The rows are grouped in 3 ways, from coarse to fine. Each group lies inside one group of the grouping before and may be the whole of it. The rows also spread widely along 9 directions, which tell nothing about the answers.
Some rows, each with its group in each grouping after it:
[ -4  11  -4   4  -3  -8   3   6 -13  -2   1 -14   1 -13  -3   6  16  -6
   6  11  10   4  11   4   5   0 -17  -1  -3  -9   0   3] -> Kel lim J_30
[ -2 -11   9  18 -10 -20  -3   5 -11  20  -1  -7  14  -3   3   0   3 -11
  12  -5   1   2   8  -7  16  14   5  -7  -1 -12 -18 -23] -> tubap sikor J_217
[ -2  -7 -16   4 -18  -6  -1   6  -4  15  -6 -15   6   8  14  -9  19  -2
   1   8  16   3   4  -7 -12   7 -17 -11   6 -11   4  -8] -> sovo gaf J_459
[ -3  -3  -8  18   3  -7   6   1   9  -4  -8  12   6   2  19 -14 -15  -3
   4   1 -17  -4  -9  15  -5   0  13  -5  -4  10 -12 -11] -> sovo gaf J_907
[  5 -19  -3   7   4   3   9  20  -8  -9  13  28 -15  -4  -7   5 -19  -7
   1  27   3  20   3   6 -21  -8  24  -1 -10   2 -27   6] -> Kel daf J_113
[  6 -12 -18  11 -13 -14  -5  -3  24  21   1   0  25  18  33 -20 -16  -3
  -4  -5  -2  -2   8  -2   0  11  26 -20   8   9  -7 -17] -> tubap kazok J_811
[ -2  18 -10 -11  10   7  -6   8  14 -13  -9  -9  24 -10  18 -10  12   7
 -10  -5   4  -2  19   9  -4   0   1  -8  -4   6  11   0] -> Kel gamid J_975
[  5  -1   0   9   9   1   0   9  10  -1  -7   7  17  -2  12 -13  -3   6
   4  -5  -3   1   6   8  -6   4  19 -14  -6   9  -9 -13] -> Kel gamid J_708
[  4   3 -19  13  -8  -7  12  -3  -4  10   9  -7 -17   9   4   1   0  -4
  12  19  10   4 -16  10 -19  -3  -8   1   8  11  -4   4] -> sovo notut J_474
[-14  19   7  14   2  -6   9 -15  -6  -7  -1  -4 -10  -5 -18   5  10  -3
  14  -2  -3  -5  -9   7  18  -4 -24   0  -7  -1   4  15] -> Kel lim J_782
[ -6  -6 -22   2 -13  10   5   4   7 -14  -5   2 -23  17   5  -5   0  10
  -9   5  -1  -4  -9  -1 -31  -4  -9  -4   4  10   3   5] -> sovo sud J_337
[-8  6 -9 -5  2  1  0  1 11 -9 -1  1  4  5  5 -5  1  2 -6  2  2 -1  7  3
 -3  1  1 -6 -3  6  3  4] -> tubap lasem J_822
[ -5  -1  -2   2 -10   6  -9   2   3  -8  -8  -6  -1   4   1   0   8   7
  -8 -11   1  -5   8  -9  -5   1  -5  -9   1  -1   0   0] -> Kel gamid J_456
[  4  -6  -7   3  -3  -4   3  20 -19   0  20  -8 -17  -6  -6  16   2  -8
   6  22  16  14  12  -1 -22   0  11  11   5   3 -20  -4] -> tubap lasem J_186
[ -9  22   6  21   4  -8   0 -11  -2  -1  -1 -16  -1  -6  -3   8   1   2
  12 -21 -12 -13  -4   9  19   1 -11   6   2   9  -3  -4] -> Kel daf J_246
[-12   7  10  -2  15  10  -7   5  -2  -9  -2 -11   8  -9  -9   5  18   6
   1 -19   9  -3  18  -6   4   4   7   4  -3   4  -2  -8] -> tubap kazok J_825
[ -4   6   2   4   4  -3   9  12  -7 -11 -17   5  11 -16   6 -14   5   1
   4   7  -9   0   0  11   3   5  -9 -15 -18  -9  -2  -4] -> Kel bigoz J_425
[ -8  -7   1   2  -3  -1   5   1   6   1 -10   7   7   9  -1 -13   4   2
   5   3   2   2  -1  -4   0   9  -5 -20  -9  -3  -1  -2] -> tubap lasem J_201
[ -2  -5  -9  10 -10  -9   4   2  -1   7 -10  -3   4   5  10  -9   7  -1
   4   4   1  -1  -6   3  -6   4 -12 -11  -1  -3  -1  -5] -> sovo notut J_966
[ -4  -4  -7  10 -20 -13  -1  -2  -8  19  -8 -18   2   6   6  -3  22  -2
   8  -2   9  -4  -1  -8   2   9 -26 -10   4 -12   4 -11] -> sovo sud J_540
[ -8  -4   1  11  11   4  -2  -4  15   0  -1  14  11   7  10  -8  -6   1
  -1 -10  -6  -2   3   7  -3  -2  22  -4  -2  11 -11  -7] -> sovo gaf J_141
[ -7   0  -3   8 -16 -22  10  -2 -11  -3  -2   2  -6  -6  -3   3  -3 -16
   4  16  -7  -1  -3   1  17   1 -18  -3  -6 -14  -3   7] -> tubap Voki J_355
[ -2   5  -7  12 -12 -24  10   0 -18   4   9 -11 -10 -11  -1   9  -4 -20
  10  18  -2   1  -1   5  12   2 -10  10   0  -6 -10   4] -> tubap kazok J_738
[ -9  -5  -2  11  -4  -2   3  -7   8  12 -16   0  11  12   8 -19  13   6
   8  -8   2  -5  -8  -2   1   7 -11 -20  -3  -3   5  -9] -> sovo gaf J_459
[-10   5 -12  -5 -11  -2  -4   3  -2   5 -13 -20  11   0  11  -7  29   1
  -4   0  15  -3   9  -6  -2   5 -29  -8   2 -13  15  -2] -> sovo gaf J_459
[-10  21  -6  13  -7 -10   0 -13   2  -7  -2 -14  -1  -4   2   5   4  -4
   2  -8  -8 -11   2   6  18  -2 -19   1   1   2   6   8] -> Kel lim J_30
[ -7 -15   7   1  12  12  -1  10   0  -7   1  22  -7   2 -11   1   4   2
  -1   4   6   9   3  -2 -16  -4  16  -3  -9   2 -15   2] -> sovo notut J_474
[-10  -4  -6   3 -10   0  -1  -6   4  15  -8  -6   5  13   2 -11  21   4
   4  -1  15   0  -3  -9  -2   5 -20 -16   1  -9   8  -1] -> sovo gaf J_907
[-10 -20   7  10  -8   7   8   7 -17  -3  -8  10 -25   7 -23   1  16   6
  11   5   4   3 -12 -11 -15   1 -15  -9  -9  -9  -9  -2] -> sovo sud J_540
[-13   9  -3  18   0  -1  -2 -17  11  -1  -4  -5  -2  11   5  -2   0   2
   2 -19 -11 -14  -7   4   6  -2  -1   3   5  12  -1  -2] -> sovo gaf J_459
[  2  11  -5   9  -4  -9   9 -12   3  19  -2 -10   8   7   0 -11  14   1
  18   7  14   1  -8   4   8   6 -21 -18   0  -1   9   4] -> Kel gamid J_708
[ -5   7  -8  17 -11 -11   9  -5  -6  -1  -2 -15 -12   1   1  -1  -3  -2
   9  -2  -9 -10 -12   3   4   5 -12   2   4   6  -2  -3] -> tubap kazok J_738
[ -8   3  12   6  15  15   5  11 -12 -13   2   1 -11 -10 -23   6  17   9
  11   0  10   6   4   1 -12  -3   0  -1  -9   4  -8   1] -> Kel lim J_782
[ -5   5 -10  15 -11 -12   7  -3  -1  -4  -7 -11  -3   0   9  -6  -7  -2
   4  -4 -12 -11  -7   4   5   6  -6  -2   1   6  -3  -7] -> tubap kazok J_811
[ -7   1   0   7  -2  -1   1   5  -7  -5  -6 -13  -1  -5  -2   0   8   3
   5  -9   1  -5   4  -4   0   7  -3  -1  -1   2  -3 -10] -> tubap kazok J_825
[-12  -5   3   7   4   6   1  -9  10   7  -7   8   6  14  -2 -11  13   5
   5  -6   7   0  -4  -3   0   2  -3 -15  -4  -1   2   2] -> sovo gaf J_459

New rows, each followed by its group in each grouping:
[  1 -10  -3  -3   2   0   6  33 -15 -11 -15  -6   9 -20   8 -11  11   4
   3   7   3   4  12   1 -17  12   5  -8 -12  -5 -10 -23] -> tubap kazok J_811
[  0 -12   6  16  -3  -6   6   5  -5   8  -2   2   0   3  -4  -4   1   2
  13  -1   1   1  -2  -3  -2   9   9 -11  -1   1 -12 -17] -> tubap Voki J_355
[ -9 -14   0   4  -4   1  -2   5   2  -9  -7  10  -1   3  -2  -5  -5   0
  -5  -4  -5  -1   5  -9  -1   3   9  -8  -7  -1  -8  -2] -> tubap kazok J_825
[-12   6  10  10   1 -12  -3   1  -1  -6 -12  -7  14 -10   3  -1   4  -4
   3 -18 -14 -10  10   1  20   9  -2  -2  -7  -3  -7 -14] -> tubap lasem J_201
[ -1  -6  27  27  17   5  -1   2 -13   7   9   4  -9  -4 -25  13   5   6
  23 -19   0   1   0  -3   0   1  25   4  -1  12 -29 -17] -> Kel gamid J_708
[  3  -7  -8   3 -11   6   0   8  -4   1  -1  -6 -10   7  -3  -1   9   8
   1   6  12   5   1  -7 -20   1  -4 -11   3   1  -4   0] -> Kel gamid J_456
[  0   2  -7   2 -10  -3 -13  14  -2  -1  -4 -14  14  -9  18   0   7   0
 -11  -9   0  -3  22  -4  -1   6   3  -4   2  -6  -6 -12] -> Kel bigoz J_425
[ -5  -6 -12   4 -26 -10  -3  12  -9  -9  -9 -14  -6  -2   9   3   3  -4
 -10   2  -5  -6   7  -9  -3   5 -15  -2   3  -9  -1  -8] -> tubap Voki J_355
[  2   6   0  19   4 -10  11   6 -20  15   1 -20  -4  -8  -4   2  20   0
  25   6  13   3  -9  10  -9   6 -13   1   3   3  -7 -16] -> sovo notut J_966
[  3  -2  -7  22  -3 -19   2  -1  -5   8  13   3  -4  -2   9   9 -15 -16
   6   9  -7   3  -1  12  -1  -5  16  11   6   8 -22  -4] -> sovo notut J_966
[ -9 -17   8  18 -13  -5 -11  -2   4   1  -4  10   1   8  -3   1  -5  -3
  -3 -16 -10  -2   7 -13   8   1   9 -11  -2  -5 -16  -5] -> Kel lim J_782
[ -2   0  12  11   0   4   2  11 -22   6  -5 -18  -7  -9 -19   5  28   9
  18  -6  15   2   2  -8  -5   7 -16  -5  -1  -6  -6 -13] -> Kel gamid J_708
[-10 -12  15  18  -4   3   1  -1  -5  -3 -12   9  -7   3 -15  -1   1   7
   8 -15 -10  -3  -8  -8   7   3  -5 -13 -10  -3 -10  -5] -> Kel daf J_113
[  2   5 -12  10  -9 -23   4   5   0   0  -1   1  15 -12  20  -5  -9 -18
   0  16  -8   3   9  13  10   1  -2  -5  -6  -7  -7   1] -> Kel lim J_782
[ 12  -4 -15   8   3 -10   6  19  -8   9   9  -4   5  -8  16  -2   1  -8
   7  23  13  13   7  14 -25   1  15   2   3   6 -15 -13] -> sovo notut J_966
[-10  -4   2   2  -9  13 -12  12  -8 -13  -3 -12 -11  -2 -11  11  17   9
  -9 -13   7  -1  18 -16 -10  -1  -7  -1   2  -4  -4  -3] -> Kel lim J_30
[ -1  -4  -1   8  -5   8  -9  16   3 -17 -20  -7   6  -3  13  -8   2  14
  -9 -20 -13 -10   8  -3 -15   6   8 -11  -2   6  -6 -20] -> Kel gamid J_456
[ -9   0  -3   5  -8  -7  -7  -7   5   7   4  -8   5   5   3   1   3  -4
  -2 -10   4  -5  10  -9  12   4   3  -2   4   0  -3  -2] -> tubap kazok J_811
[ -7   8   6   9  17   4  -1  11 -10 -19   8  -7  -9 -16  -8  14  -2   0
   3 -12  -5  -3  12   6  -4  -3  23  21   1  16 -18  -9] -> tubap kazok J_825
[-17  12   8   1  12   0   5  -3  -9 -19   9   7 -17  -8 -23  15   2  -7
   4   6  -1   1   3   5  10  -7  -4  13  -9   2  -8  17] -> tubap lasem J_822
[  5 -19  -7  -2 -15   3   3  19  -8   0  -8   6  -3   3   1  -9   9   2
  -2  20  14  13   4  -9 -22   4  -5 -21  -6 -12  -6   0] -> Kel gamid J_456
[ -1  -7   5  22   3   6  -2   1   8  -3  -2   8  -2   7   1  -3 -14  10
   5 -20 -14  -5  -5   3  -6   1  21  -7   0  16 -17 -13] -> Kel daf J_113
[ -3 -16   1  21 -18 -12   8  -2  -4   7  -5   4 -10  11  -3  -5  -8  -1
  10   1  -9  -4 -12  -6   2   7  -2 -14   0  -2 -10 -10] -> tubap Voki J_355
[-5  0 -2  2  2 -5 -5 -2 13 -1  3 12 16  0  9 -2 -7 -7 -7 -1 -2  4 13  3
 13 -3  9 -7 -7 -2 -5  7] -> Kel daf J_113
[  4 -12 -14  20 -29  -5   0   7  -6   7  -4  -9 -14  11   9  -4  -6   4
   0   0  -5  -3  -7  -8 -16   6  -5 -13   8  -1 -11 -10] -> Kel bigoz J_425
[  8  -3  -8  13  -3   5   2   1   8  24   3 -15   7  17   7 -11  11  15
  15  -6  20   4  -3  -2 -17   9   2 -20  10  12   0 -15] -> Kel daf J_113
[ -3   5   3  21   6  -3   3  -1   2  -7   1   3  -1  -3   0   1  -9   1
   8  -8 -12  -4   0   9   2  -2  13  -1  -2  12 -14  -6] -> Kel lim J_30
[ -4  -1  -1  10   0  -7  -2  -8   8   4  14   6   0   7  -1   6  -9  -6
   1   0   1   0   7   0   8  -2  18   2   5   8 -10   2] -> tubap Voki J_355
[-19 -14   6   4  -3  -3  -4 -14  14   5  -8  27  11  12  -1 -11   0  -9
  -5  -1  -4   1   0  -8  19  -2  -3 -16 -13 -15  -3  12] -> sovo gaf J_907
[-12  -9   1  15  -5   2   1  -9   5   3  -9   8  -5  15  -2  -7   3   3
   4  -9  -5  -6 -10  -5  -1   0  -3 -10  -2   1  -4  -1] -> sovo gaf J_459
[ -6 -22   1 -11  -1   7   0  13   2   4  -1  17   6   5  -5 -10   9  -1
  -4  14  19  15  14 -14  -9   5  10 -19 -12 -11  -7   3] -> tubap kazok J_811
[ -8   4   0  18  -1   5   2   0 -12   4  -3 -21 -13   3  -7   3  20  11
  14 -14   6  -8  -8  -2 -13   3 -11   4   9   8  -4 -15] -> sovo gaf J_459
[ -7  -5  -6   2  -8  -8  14  12 -13 -14 -10   5 -10  -9  -3  -6  -2  -7
   1  19  -6   2  -5   2  -2   3 -13  -5 -14  -8  -6   4] -> tubap kazok J_811
[  9  12 -21  22 -18 -16  15 -11   0  11   2 -15 -11  11  11  -7  -8  -1
  15  13  -1  -5 -21  12  -7   2 -14  -9  10  12   0   2] -> Kel gamid J_456
[ -9  -3   5   6   3  -9   0  -4   2   3  -5  12   8  -2   1  -2   4  -9
   3   1  -2   1   1   4  11  -1  -2  -5 -10  -6  -6   3] -> sovo notut J_474
[  2  -5   2  14   6   2   2   7   6   1  -1  -2   6   4   6  -6  -3  10
   8 -12  -3  -4   2   3 -11   7  23  -7   4  16 -11 -23] -> tubap Voki J_355
[ -7  -5  -8  11 -16 -10  -4   4  -3  -7  -9 -10  -1  -1  10   0  -5  -4
  -6 -11 -12 -10   6  -7   4   6  -1   0   2  -1  -6 -10] -> tubap kazok J_825
[ -5   2   4   9  11   9   0   6   4  -3  -4 -10   4   1   0  -7   7  15
   8 -20   1  -7   3   0  -9   8  15  -4   1  17  -6 -20] -> tubap kazok J_811
[ -2   4   0  17  -2 -10  15  -5  -6   3  -2   5  -6  -2  -6  -3  -5  -4
  17  11  -5   2 -15  11   8   0 -13  -8  -8   0  -6   5] -> Kel daf J_113
[  1   8 -10  11  -4 -19   1   4  -3   6   6 -13   7  -5  14   1  -4 -10
   6   3  -2  -1   8   9   3   7   6   2   4   4 -10 -12] -> tubap lasem J_822
[ -4  12  -9   7   2   2   6   2  -5  -3  -1 -15  -9  -1   1   0  17   7
   9   0   6  -5  -5   9 -14   0 -13   4   3   9   4  -5] -> sovo sud J_540
[-17  -1  -4   0  -8   0   2  -6   3  -7 -16   5   2   4   2 -10  11  -1
  -6   1  -3  -4  -3  -2   5  -1 -24 -10  -9 -11   8   9] -> sovo gaf J_141
[ -5  -3   0   8  -4 -19 -11 -11  15  20   9   4  28   7  15  -2  -8 -16
  -2  -6   2   1  19  -4  27   7  18  -7   2  -5 -10  -6] -> tubap sikor J_217
[ -2  11  -5   3  20  15   8   9  -5  -4  10  -8  -8  -3  -5   2  18   9
  11   7  20   7   2  12 -28  -4   8   9   4  16  -4  -4] -> sovo gaf J_459
[-14  20  -4   3  -6  -9   1  -1  -9 -13 -12 -25   2 -15   2   2  14  -2
   0 -12  -7 -15   5   1  17   6 -25   6  -3  -3   8  -3] -> tubap kazok J_811
[-12 -15  13  12  -4   1  -6  -8  12   7  -9  17  12  13  -6 -10   3   3
   3 -16  -3   0   3 -12  13   4   4 -24  -9  -7  -6  -1] -> Kel lim J_782
[-13  -7   9  -2   1  -7   3   4  10  -6 -27  14  27  -1   8 -24   4   0
   0  -4 -11  -3   4  -1  17  13  -8 -28 -22 -13   3  -6] -> tubap lasem J_201
[ -7   9  13  11  21  11   3   1   4 -12   1  12   2  -6  -7  -2  -3   8
   7 -12  -9  -3   1  10   1  -2  19  -3 -10  13 -13  -2] -> Kel bigoz J_425
[ -1 -10 -11  18  -5   9   2   4   6   2  -3   0 -11  16   7  -9  -3  11
   5  -7  -1  -3 -11   1 -28   2  10  -5   8  16 -10 -15] -> sovo gaf J_907
[  2   4 -29   8 -13 -15   4  -2  17   6  -9  -4  17   8  38 -21  -9  -7
  -5  10  -6  -4  -3  13  -6   3  -4 -12   4   4   5  -6] -> sovo gaf J_907
[-10  29  -8  13   4  -5   7 -20  15 -14  -3 -12  -1   4   6  -3  -6   6
   4 -14 -16 -20 -11  17  13  -1  -7   4   5  23  12   3] -> tubap Voki J_355
